The same things were measured in two ways. Each way mixes the same 9 hidden numbers, adds some noise and spreads widely along 6 directions of its own, which tell nothing about the thing.
Some things both ways: the first way, then the second way.
[-29 -40  12 -37  53  13  -9  24 -14  20  26 -78  -3 -47  26  13  65 -26]
[ 18  67  22 -18   2   9   3 -10   1  -8  -1  41  -6  32   5   7 -19  15
   4  18  24   0]

[ 62 -45 -21 -51 -31  11 108 -93 -33  45 -40   5  19  43  75  38   7 -70]
[ 15  -1  26  27 -26  -6  10  41  11 -15  -5 -50 -23 -25  25 -50  17 -33
  20  29  36  -7]

[ 32  -9  28  51  -1 -44  49 -41 -17   1  17  -2 -68  18  10  51  23  29]
[  5  17 -35   4 -17  -3   8 -51  -6  41 -20 -18  27 -24  10  11 -16  22
 -17  17 -11  10]

[-21  -4  35  11 -10  11 -30   6 -12   9 -54  46 -25  19 -36 -19  32  -1]
[  5  20  34  78   2  61  19  -8 -26   9  45  47  38  23 -71  16  12   5
  10  14  17 -47]

[ 11  17  23  -2  25  50  86  -6 -70  12 -55  26 -30 -76 -18 -37 -24 -29]
[ -5 -33 -33 -19 -13   4  48   5  37 -19  20  21  13  41 -25 -36  16  13
  17  37  -3 -35]

[ -7 -12 -63 -78  22 -16  43 -37  -6  20 -23 -41 -73 -97 -24   5 -14  14]
[-18  46 -17 -25  36  12  55 -10  25  22 -12   2   2  37 -14  18 -29  26
  -1  31 -48  30]

[ -4 -15  14  14  23 -16  85  10 -23  22  19   5 -44  56   9  29   0 -32]
[  42    8 -104  -29  -32   13   -8  -10   53  -12   16  -72   -6   14
   34  -34   -5  -10  -36    7  -14   22]

[ -5 -50  23  37  30  -3   7  24  -4 -10   0   9  -6  62 -12  -9 -11  -6]
[ 15  48  44  55 -17   3 -19  19  -8 -29   0  22  10  20  -5  44  17 -28
 -52  38  35  16]

[ -7 -47  12  33  13  20  47  37 -23  45   1  11  76 -17   8   7  43 -48]
[ 41 -45   1  15 -13  34  11  15 -38   1  -5 -37  -5 -45   1  23  27 -28
  39   6  24 -30]

[  3 -32   9 -34  22 -10  41 -19 -10  45  11 -65 -12 -23  67  44  56 -36]
[  2  34  15 -14  -1  17  33  -8 -42 -10 -33   6  31  -4  19  56 -32  29
   9 -28  10  -5]

[ 42  -7   6 -48   7  10 -51  15   1  16  19  12   7  42   4 -31 -26   7]
[-17 -10  24  16  -5 -44 -44  -8   3 -10 -19 -40 -12 -14  54  -9  -7 -12
 -63  -1   7  10]

[ -1 -20 -23 -22  12   3  30   9 -14  19 -27  25 -19 -23 -35  28  -5 -10]
[ 32 -42 -32 -10   4  59  64  -2 -24  38 -34 -34  31 -24 -17  51  22   6
  32   1  -2 -20]

[ -7 -34  32  61  15 -46 -25  27  21  16  15  18 -21  34 -19  12  19  44]
[ 41 -13  24  -3  12 -18 -23   4 -14   7 -28  38 -21  18   5  40  50 -34
 -23  38  30 -15]

[ 14 -42 -29 -34 -51  37 -68   0 -16  16   0 -31  71  58   4   6  31 -21]
[ -6 -19  38 105 -22  -8 -43  -4 -29  10  24 -58  23 -39 -12  -5  -9 -24
 -50   6  18   4]

[-44   1  39 -11  -4 -20 -74  26  23   6  21 -25 -33  45  -5 -19  66   5]
[  7  -7 -51 -22 -37 -36  -4  12  32 -66  23 -22 -21  42  22 -39 -22   5
 -16   4  24  -9]

[  6 -42 -13 -73   2  53  82  19 -60  61 -41 -22  23 -57  39 -23  -7 -72]
[ 27  -7 -35 -34 -10  26  48  18  13 -19   7  -3 -12  23  -3 -10  21 -13
  35  18  -4 -27]

[-13 -31   9  47  60  -7   9  11  -4 -19  11   3 -12   6 -43   4  15   7]
[ 34 -19 -14   3  18  60 -16 -35  -8   9  50  29   3  -1 -30  42   6  -4
  -9  25  -2 -17]

[-28  -2  41  35  26   9 -74  70   8 -40  37   6 -13  61 -45  10  12  13]
[ -5  50  41  28  -2 -22  16  -2 -19  11 -43  21  47  49 -29  52  -2   5
 -52  41  19  12]

[  8 -18  13 -16 -18  23  20 -18 -23  57 -10  -8  69   8  34 -42  10 -28]
[-25   6  73  54  -6 -19   8  33 -20 -22 -28   9   0 -35  23  22 -13   0
  -2  26  44  13]

[ 25  -5   2  15  61  -3  45  29 -24 -10  37  -4 -43 -16 -23  19 -24   3]
[ 15  23 -23  15   3  13 -14 -24  -8  19 -14  -8  28  10  -1  51 -27  24
 -48   1   6  26]

[ 43   6  40  35  20  28  34  59 -40  10   1  51   3   0 -11 -15 -37 -15]
[-12 -30 -83 -10 -16   0  59 -14   1 -22 -25 -45  20  57 -13  28   0  25
  -7  -9 -24 -32]

[   1    3   -1   -8  -69  -20   80 -104  -30   65  -42    2  -28   98
   39   22    1  -15]
[-18  26  27  70 -23   0 -24  -6  24  16  -2 -37  33 -53  34 -25  -1  -9
 -75  34  -9  44]

[-33 -13  45  25   2  13 -13  97 -21   7  32  13   0  20 -31 -43  -1  -1]
[  1  53 -50 -21  19  30  49 -50   0  21   4  -2  17  39 -33  43 -24  19
  -4  29 -57   1]

[-69 -56 -15 -39   2  35 -62  31   7  20   0 -54  73  26 -11 -42  44 -33]
[-26  29 -21  -7  20  32  29 -11  31 -21  57 -25 -20  21 -12 -11 -20  -7
  -6  38 -55   4]

[-20  37 107  82 -28 -50  23  15  -2  42  38  38 -29  77  25  -6  46  15]
[ -5  40  11   3 -14 -26  10 -12 -16  -7 -30  26  15   1  12  16 -23  19
  -8  13  12   7]

[ -1 -17  45 -20  22   1 -40  23  -3  -2  24 -20 -25  17  20  23  50  -7]
[-17  83  46 -36  36  22  39 -65 -33  47 -22  50  26  32 -18  42 -17  29
   3  17 -35 -19]

Other things, the second way, with their names:
z_362: [-13  -6  -2  42  13  12  18 -24  -6  57   0 -43  18 -16 -23 -18 -10   8
 -14  15 -22  -2]
z_787: [ -1  45  87  85  -6 -13 -49  32   4 -10  34  48 -16   9 -17 -26 -14  -4
 -13  18  74   6]
z_264: [-21  71  10 -15  37 -22  45 -42   9  51 -16  -1  -3  71 -68  26 -29   6
   4  97 -34  17]
z_796: [  6   2  32 113  -9  10 -51 -15 -28  49  19 -26  42 -86  -6  -6 -35   3
 -50 -19  13  38]
z_104: [-11 -17  52  27  26 -61 -23  28   6  -9 -20  71 -15  35 -13  28  15  -7
 -45  46  22  14]
z_771: [ 18 -55 -54 -89  37   8  23 -42  21  34 -11 -30 -16  28   3  24  13   1
 -13  32 -41  -9]
z_801: [ 29 -21 -59 -65   9  36  49 -49 -21  29 -15 -45  28 -12   6  32   2   0
  16 -12 -55 -22]
z_407: [  8  41  11   8 -35  -4  27  25  23 -35 -10   2   6  -5  49 -34  41 -30
 -31  37 -10  -5]
z_689: [ 44 -70 -27  68  -5  -3 -15  24 -13  36  13 -16   3 -22 -42 -26   7  -8
  20 -19  38 -14]
z_87: [  6  -7  38  25 -15 -15  -8  35  16 -32  -9  22  11  19  16  -6  36 -14
 -40  22  36  -2]
z_140: [ -1  32  48  45  17  19 -20 -17 -24   8  44  44 -18   6 -26   5 -20  12
  17   2  32 -30]
z_177: [ -6  17 -68  39  -6  37  35   7  41  20 -25 -41  12  -9   7  12 -20  31
 -14  18  -3  38]
z_295: [ 25 -59 -21 -40  -2  18  -4 -43 -22  10  -4 -45  -5  -6   2  49  -5  10
   8  19  29 -25]
z_275: [ 25   2  44  57 -24  16 -25  10 -42 -11 -33  -6  27  -9   7  78  16 -16
 -41   2  65  -1]
z_508: [-20  46  23  21 -20 -44 -11   4  41  -7 -16 -21   8  29  11 -25  -4 -12
 -73  62   7  32]
z_246: [ -5  18  33  -8 -12 -53  -5 -23 -13  18 -46  -8  -2 -33  47 -12  -8   3
  -7  27  18   6]
z_518: [   1  -26 -105  -35   17   28   79    8    3  -23   19   -8   12   62
  -42   20  -24   29   31  -35  -62  -30]
z_48: [-42  88  11  44  21  16  55 -22   4  29 -17  -6  47 102 -66  22 -18  27
 -47  17 -34  -3]
z_989: [ -5 -52 -88  12  -3 -13 -11 -29  15   9  20 -53   3 -18   6   6 -49  34
 -25 -17 -24  23]
z_897: [ -9 -10  -2 -44   4 -62 -25 -30  29 -11  22  10 -48   7  29 -56 -11  -1
  -9  41  -9  -6]
z_447: [-17  20  31  31  11 -14  22   0 -31  17 -19  36  29 -44   0  26 -54  37
  13  -8  -4  24]
z_309: [-23  49  34  21   8 -40 -32  -4  -8 -35  55 -31 -22  47 -12 -19 -50 -15
 -41  -6 -16  14]
z_767: [  4 -10  39  12 -10  -1   2   2  10  10 -16   7  14 -32  -2  17  10 -13
 -12  77  36  17]
z_612: [ -6  36 -27  73  21  80  18   0   2   8  61  -2  29   3 -37  13 -28  15
 -34 -34 -50  14]
z_231: [ 39 -81 -24 -30  -1  41  -2  10   5 -33  45  -8 -25 -13  -3  17  28 -26
  29  19  21 -33]
z_205: [-29  79  43  21  22 -20  21 -18 -22  -7   1 -20 -10  73 -43  46 -13 -25
 -30  46 -28   4]
z_856: [ 62 -20 -25 -40   5  38   8  -2  12  10   4  18  -8  50 -23   9  49 -20
  10  27  28 -38]
z_914: [ 37 -98 -22 -27 -16 -20 -41  34  13 -77  28  10 -40   0  41   8  25 -22
 -21  -4  37 -18]
z_40: [ 21 -49 -29   0  16  33 -14 -25 -22  13  -1   3   0  15   6  49  16  10
 -28 -30   7 -37]
z_808: [  9  19 -60 -33   0  44  37 -18  44  12 -13 -48   0  19  19   2  17  -3
 -17  47 -19   9]
z_416: [ -5  41  16  42  37  31   2 -13 -16  26  16 -14   9 -15  -4  28 -11 -18
 -45 -15 -56  22]
z_540: [ 43 -78  -1 -20  22  39  16 -12  -3  53   2  17  16  -6 -24 -16  55 -16
  11  11   2 -50]
z_279: [ 13 -21  39 -33 -14  -8  13  20   8 -22 -35  29 -20 -24  52   0  27  -1
  20  38  49 -16]
z_56: [ 12 -77 -42 -16  -4  19  21  11   8   3 -28 -34  -3 -79  54  14 -11  23
  25   2  16  13]
z_750: [-21  32  40 -27  28 -25  10  -9 -15   6 -57  10  -2   5  44  43 -24  14
 -29  -3  -9  19]
z_573: [ -5  37  55   7  30  -8 -33 -57   3  54  49   1  -9  17 -42 -20 -27 -10
 -18  55 -10   6]
z_129: [ 29 -29 -96 -41  14  15  19 -15  19   3 -27  -4 -23  42  -2  60 -25  48
  13  -1  18   4]
z_732: [ -3 -24 -21  31 -40  -6  30  37 -30 -54 -39 -54  29 -12  37  29  -2  -3
 -15 -49  13 -13]
z_848: [ -2   2 -89 -31   5  12  42 -23   1 -14   7 -45  -2   3   9  30 -38  19
   5  -9 -56   6]
z_425: [ 13 -17  43  32   6  -1 -24   3 -17  11  -4  37  22  -8   8   7  22   0
 -38  -1  27 -13]
z_459: [ -5  28 -30  30 -57  13  19  14  18 -41 -29 -62  24  17  47  -7  13   6
 -43  -4  32  -7]
z_906: [ 16  -3 -53 -33   8  41  46 -32  14   2  32  -8  23  13 -31  26   6  -7
  -7  52 -58  -4]
z_753: [ 57 -74  -6 -32   1  -5  -3   6 -17 -11 -23  71 -28   7  -2  36  33  11
  44  18  74 -40]
z_648: [ 35 -10  27 -24  10 -35 -15  -7 -38   7 -36 -20 -10 -48  48  33  28 -51
 -28  16 -25   6]
z_553: [ 18  17   7  34 -13 -18   1  22 -19 -18   1   4 -27   8 -13   4 -35  15
  46   4  59  -4]
z_716: [-30  65  44  43  23 -12   8 -36 -20  48 -32   4  36  56 -29  35   4   0
 -67  23 -26   5]
z_982: [-12 -39  -5  18  17  -2  53   8 -27  34 -44 -63  18 -55  12  21   1  -8
  10  -5 -42   8]
z_247: [ 36  -8 -21 -65  11  46  20 -34 -26  -3  -5  22  14 -31  30  60  -5  13
  11  -4 -11  -8]
z_976: [  5   5  49  71 -16 -44  -3  28 -31  14 -27 -13  17 -46   9 -18  -4 -18
  -6   3  23   9]
z_775: [ 22 -29   1   8  -4  -4 -21 -11   4  24   0   7   2 -69  29 -18 -13  10
   3  11  11  20]
z_185: [ 10 -22  18  49  11 -15 -16   1 -57  -3   3  18  31 -23  -8  34 -13  -4
 -27 -56 -22 -15]
z_19: [ -1 -62 -64  12 -25 -52 -12  39  69 -33  26 -21 -16  28  16 -91  12  -1
 -43   6  -2  -4]
z_499: [ 33 -52 -11 -45  20  15  59  16 -38 -20 -18  35  -6  35 -38  70  26  -7
  55  10  -3 -43]
z_581: [ 19 -26 -38 -62  14  33  22 -32 -25 -18  14  -8 -25 -10   4  79 -35  18
  42   4  -2  -9]
z_458: [-15  35   0  42 -38 -15  38  -1  11   3 -34   2  41  26 -23  10  -6  21
 -20  70  30  12]
z_145: [ 29 -40 -73  -2 -55 -42  -5  24  12 -56 -20 -35   1   5  42 -10  17 -15
 -34  -9  12  -9]
z_445: [  5  15  -7 -19   7  76  53 -13 -15  17 -41 -15  45   4   8  73  -5  34
  -4  -7  13   1]
z_731: [  5  60  17   2   0 -12   5 -17   7   0  17  14   9  92 -53   3  -5   1
 -23  42  17 -11]
z_979: [  9 -41 -43 -62  60  28  25 -28  -6  15  38  -1 -24  15 -23  27 -25  13
  24 -15 -66 -11]
z_373: [  5 -18  48  72  -8   1 -40   9 -28  18  -3  -4  25 -27  -4  11 -16  10
 -33 -22  66   9]
z_611: [ -3  31 -48  48 -21  35  22 -24  17  17  34 -39  20  -6 -31  -4 -27  19
  -7  36 -18  19]
z_751: [-22  36 -46  26 -37   5  54  31  24 -50 -10 -19  14  28  27 -12 -10  19
 -13  -5  -7   7]
z_598: [ -7 -25   0  62  -9  -5  -7  56  35 -25  17 -28 -23 -52  22 -28 -24  -1
  -7  22  20  48]
z_507: [ 18 -16 -72  -5  -1  -9  30  28   7 -45  -5  -2 -21   5  13  30 -27  19
  13 -12 -15  18]
z_766: [ 38 -65 -43 -51  -1  19  -4 -17   6  -8  -5   2 -36 -26  25  30   4  13
  35  28  41 -18]
z_233: [  2 -55 -77 -52   0  29  40 -45   3   7  46 -62  -7 -30 -18   1 -47  20
  49  11 -40 -13]
z_99: [  8  83  47  62  -3  43   8 -35 -37  52   1  45  43  29 -67  54 -29  37
  16  31  57  -4]
z_788: [  -2    1   -8 -100   39   22   57  -55    8   38   18   10   -5  -15
    8  -13   -7    1   44   38  -66  -24]
z_446: [ 27 -61 -15  37  -4  57 -23   1  13 -20  96  27   2 -24 -43 -12  -5   9
  13  19  33 -23]
z_283: [-17  22  67  11  25  37   5 -48 -39  13   3   2  33  24 -24  83  14 -17
 -55  45 -18 -15]
z_741: [ 53  15  29  22 -24 -44 -24  45  13   3 -34  50  -6  35   7 -28  26 -17
  -9  26  83  -1]
z_82: [-24  16 -20  56  46  34  34 -26 -30  22  36   5  25  29 -73  58 -37  13
 -20 -13 -76   2]
z_647: [-10   6 -14 -24   4  -6  28  -1  41 -26  64   1 -22  16 -13 -62  13 -31
   0  58 -63 -17]
z_207: [  1  52 -26  13 -12  31  62   9  16  15 -24 -26  26 -11   5  -1 -36  33
  25   0   2  26]
z_627: [ 24 -57 -46 -16   6   4  -4   9  47  18  17 -24 -34  -1  -5 -31  -2   5
  10  36  23   9]
z_739: [ 24  12  14 -46  24  -1   9 -36  -9  44 -46  27  23  17  15  29  23   2
 -32  15 -13  -5]
z_91: [ -1  29  42  61  -9  17  42  16 -64   8 -32 -29  33 -31 -17  47 -14  -3
  29 -13  14  -8]
z_491: [  7  13  25  31  15  -5   5  20 -19   2 -53  20  14 -14  28  49  15  -3
 -44  -7   8  20]
z_576: [ -2  21 -39  -2  14  25  60  12  -4 -31   6  -2   9  28 -16  45 -13   2
   6  -2 -52   0]
z_940: [ 34 -24 -23 -16  -3  68  14 -26   9   1  46  60   5   1 -27  13  11  28
  41  23  33 -44]
z_555: [-40  18  32 -14  38  29  12 -53   3  16   0  15  24  14   1  59  -4  10
 -66  43 -51   7]
z_480: [  15  -65 -104   -7  -37  -21   35   25   38  -20   -4  -55  -22  -25
   26  -50    9   -4   27   23  -14   -2]
z_682: [  8  -1 -45  27  10  35  51   2  34  40  -9  34  19  34 -54   8   7  30
  13  59   2   5]
z_9: [ 40 -54 -74 -53 -28  24  61  35  15 -63 -28  -5 -24  14  16  45  36   0
  56  42  36 -30]
z_836: [ 33 -36 -40 -33 -17   0   2  -8  14  -9 -27 -11  27  -6  31  20  23  -4
 -46  17  -1   1]
z_995: [ 16 -13 -58 -47   7  18  54 -22 -29   5 -44 -37  28 -28  33  55  -5   1
   2 -12 -58   0]
z_537: [-34  24  52  15  15   8  26 -53 -44  40  -2 -57  15 -29  -6  19  -8 -17
 -12  27 -46 -15]
z_721: [ 35 -54 -61 -22   9  27   0  -3  22   3  11   3  -1  32 -22  23   1  18
  -6   5  15 -11]
z_149: [ 28 -18  14  13 -10  -9 -33  28  -2 -31 -13  15  -9 -13  39  26  -4   2
 -22  -5  55  15]
z_511: [-15 -13   7 -26  28 -20  17 -51   0  59 -26 -52  -3 -55  20   6   4 -20
 -17  60 -61  19]
z_570: [ 18  15  65  60  -5 -43 -15  49 -12  11 -46  56   8  -9   7 -18  -2  11
   2   0  69  14]
z_802: [ 24 -53 -63 -48 -36  11  16  36  28 -76 -12 -59 -23 -41  85   9   0  -7
  -1 -13  14  14]
z_429: [ 12 -17 -24  33 -24  39   8  -4  -2  -6  40 -60  -4 -31 -13 -10 -14  -4
  23  17  11 -12]
z_244: [ 17 -33  38 -21  12 -55 -42  13   2 -22  18  51   2  -4  27 -24  14 -24
 -49  -4  -6   2]
z_500: [-13   1  19  73   4  19  -6   8  -8   6  45  39  32 -12 -38   2 -59  46
   0 -37  18  17]
z_62: [ 27 -22 -23  28 -63 -35  16  54  -1 -67 -10  20  19  18   1   4   2   4
   5   3  60 -12]

Some of these things the first way, each followed by its name:
[-31 -55  -5 -21  65  14  22  33   2  21   4 -19  29 -12  -4 -45 -12 -29] -> z_802
[-51 -61 -25  -2 -36 -13  -6 -48   5 -17 -21 -62 -34  78  -4  44  39  -7] -> z_906
[-18 -71 -15 -45 -17   0 -28  -4  11   2  27 -79  14  68  51  92  58 -38] -> z_801
[  3  23  52  92  56 -13  15  21  -3 -24  33  32  -5 -16 -44 -30 -39  45] -> z_104
[ 10 -28  20   7  66  23   3  35  -9  -7  14  -3  23  -1  -7 -49 -32 -11] -> z_914
[ 24   6 -10  30 -37 -46  52 -34 -13   5  13  12 -62  10 -21  26  24  17] -> z_264
[-55 -30  33 -15  -6  27   4  33 -22  68 -28 -38  39 -14  29 -33  26 -27] -> z_751
[ -2 -26  12 -15  32   0  -8  25  -3  -1 -10  20 -46  35 -20  33  15 -15] -> z_856
[-11 -22  35  31  71  15   9  90  -9  13  -4  32  11 -65 -35 -33  -6 -12] -> z_732
[ 22 -23  -3 -57  33  37  36  16 -43  22  16 -52 -11 -16  40  53  -1 -37] -> z_739
[-28  55  24 -33 -13  30  36 -16 -38  38  14 -29  12 -30  20  -9  27 -27] -> z_500
[-15 -30  32 -31  33  44 -65  71  -5   6  53 -25  72  46   9 -47 -18 -14] -> z_149
[-46 -81  -2  33  10 -24  37 -44  24   2  14 -90  30  39  54  77  51 -27] -> z_576
[  1 -29  30  30  67  34  40  34 -30 -37  18   0  -7  34 -14  16 -45 -19] -> z_836
[-15 -11  11  41  11  16  36 -17 -28  -7  -5  13  13  29 -33 -17   0  -7] -> z_767
[ -1 -11  18  42   2  31  52  -9 -62  10 -23 -18  -4 -21  -9   3  11 -13] -> z_458
[ 26 -50 -15  18  45   6  13  61 -10  -9  17  -3  12 -37 -22 -12  13 -25] -> z_205
[ -4 -53  38  29  16  18   3  53 -25  12  21 -43  25   9  29   2   6 -10] -> z_145
[ 25  14 -25 -65  15  13 -39 -18  -9   5   0  -7 -27 -15 -21  14  12   3] -> z_373
[  3  15 -16 -16  17   6  -3  13 -25   0  25 -16 -23 -46 -38   0  58 -10] -> z_573
[ 25 -44 -13  36  57  -2  15   1  -5 -22 -21  18 -24  29 -36  16   3 -12] -> z_283
[ 42 -20 -19   6  51  14  85 -14 -32  -4  30 -17  11   3  15  59 -19 -37] -> z_771
[ 27  43  16 -32 -54 -34  24 -22 -31  59 -28  48 -99  14 -12  -5  39   7] -> z_99
[ 32   2  41  47 -18 -32  50 -44  -5  -8  13  32 -29  19  13  35   8  14] -> z_976
[  5  23  -8  -4 -13   9  26  14 -33  50 -16  30   1 -57 -37  -2  14   1] -> z_362
[-27   6  -5  13  19  12 -30  34 -18   3  30 -21  12 -49 -51   2  32  23] -> z_796
[-16  23  -3  17 -18 -38 -28   0   9  21  47 -23 -17   4 -28   1  20  46] -> z_989
[-54  31  39  -6 -24   6 -76  59  10  25  39  18  21  99 -28 -13  17   4] -> z_721
[ -9   8  -1 -10   2  24  76 -25 -48  66 -40  -7   4 -52  13  62  41 -39] -> z_540
[-38 -56  32  26   2 -15 -15  36  22   1  45 -37  29  68  25  37  22  -7] -> z_995
[ 17 -32  10  12  16  14  65  33 -29  39  -2  11  34 -65  12   5  24 -36] -> z_91
[-36   7  15  22 -62  -3  26 -49 -25  45 -20 -14   8  49   8  37  14  13] -> z_682
[-88   1  19  34  23 -22  -4   2  29  23   1  -5   4  40 -30  29  40  -3] -> z_612
[ 62 -19 -24 -51   3 -35  -4 -29  12  -2  37 -12 -54  42  12  21 -53  39] -> z_129
[ 32 -22  77  99  47 -57 -14 -36  31 -56  60  20 -33  66   9  52  40  44] -> z_246
[-70 -12  79  68 -12  12 -31  43  -8   9  30 -41  43  51  20   1  72 -21] -> z_62
[ -64  -30   -9  -54  -56  -11 -117   13   35   41  -24   -6   16   88
  -28  -47   51    7] -> z_231
[  3 -77  -4 -22  49  26 -54  61  10 -28  73 -55  75  22   8 -33  11 -21] -> z_581
[-18 -51 -34  10  15   0 -18   5   8  -6  16 -69  30 -45 -10  37  23   7] -> z_82
[-23 -53  37  53  55 -13 -31  19  30 -18  48 -30  39  50   7  46   1  21] -> z_491
[ -6   5  24 -48  31  -2 -52  57  15  25  44  -1   1   1  -2 -36 -10  12] -> z_750
[ -8  -4  20 -18  -5  24 -14  10  -7  24  27  15  64  43  -3 -46 -31   4] -> z_56
[  0 -47  -5  -1  25   1  14  29  -2   1  -2 -16   5 -51  -6   6   7 -12] -> z_499
[ -1   3  26  24  13 -46  11 -87  18  18   1 -14 -28  25  24  44  80   8] -> z_787
[ -3  17  73  37   9  27  30  86 -33  34  45  14  54 -12  21 -25  -5 -27] -> z_185
[-26  -6  44  81  25  -7 -20  41  -4  21  36 -22  36  29   2  73  71  -6] -> z_716
[  8 -55  35  19  19  -9 -30  70  18 -32  50  25   8  63 -15 -21 -32  14] -> z_648
[  1 -16  45  42   4   3 -15  64  -8  43  16  41  40  98   0 -10  11 -21] -> z_275
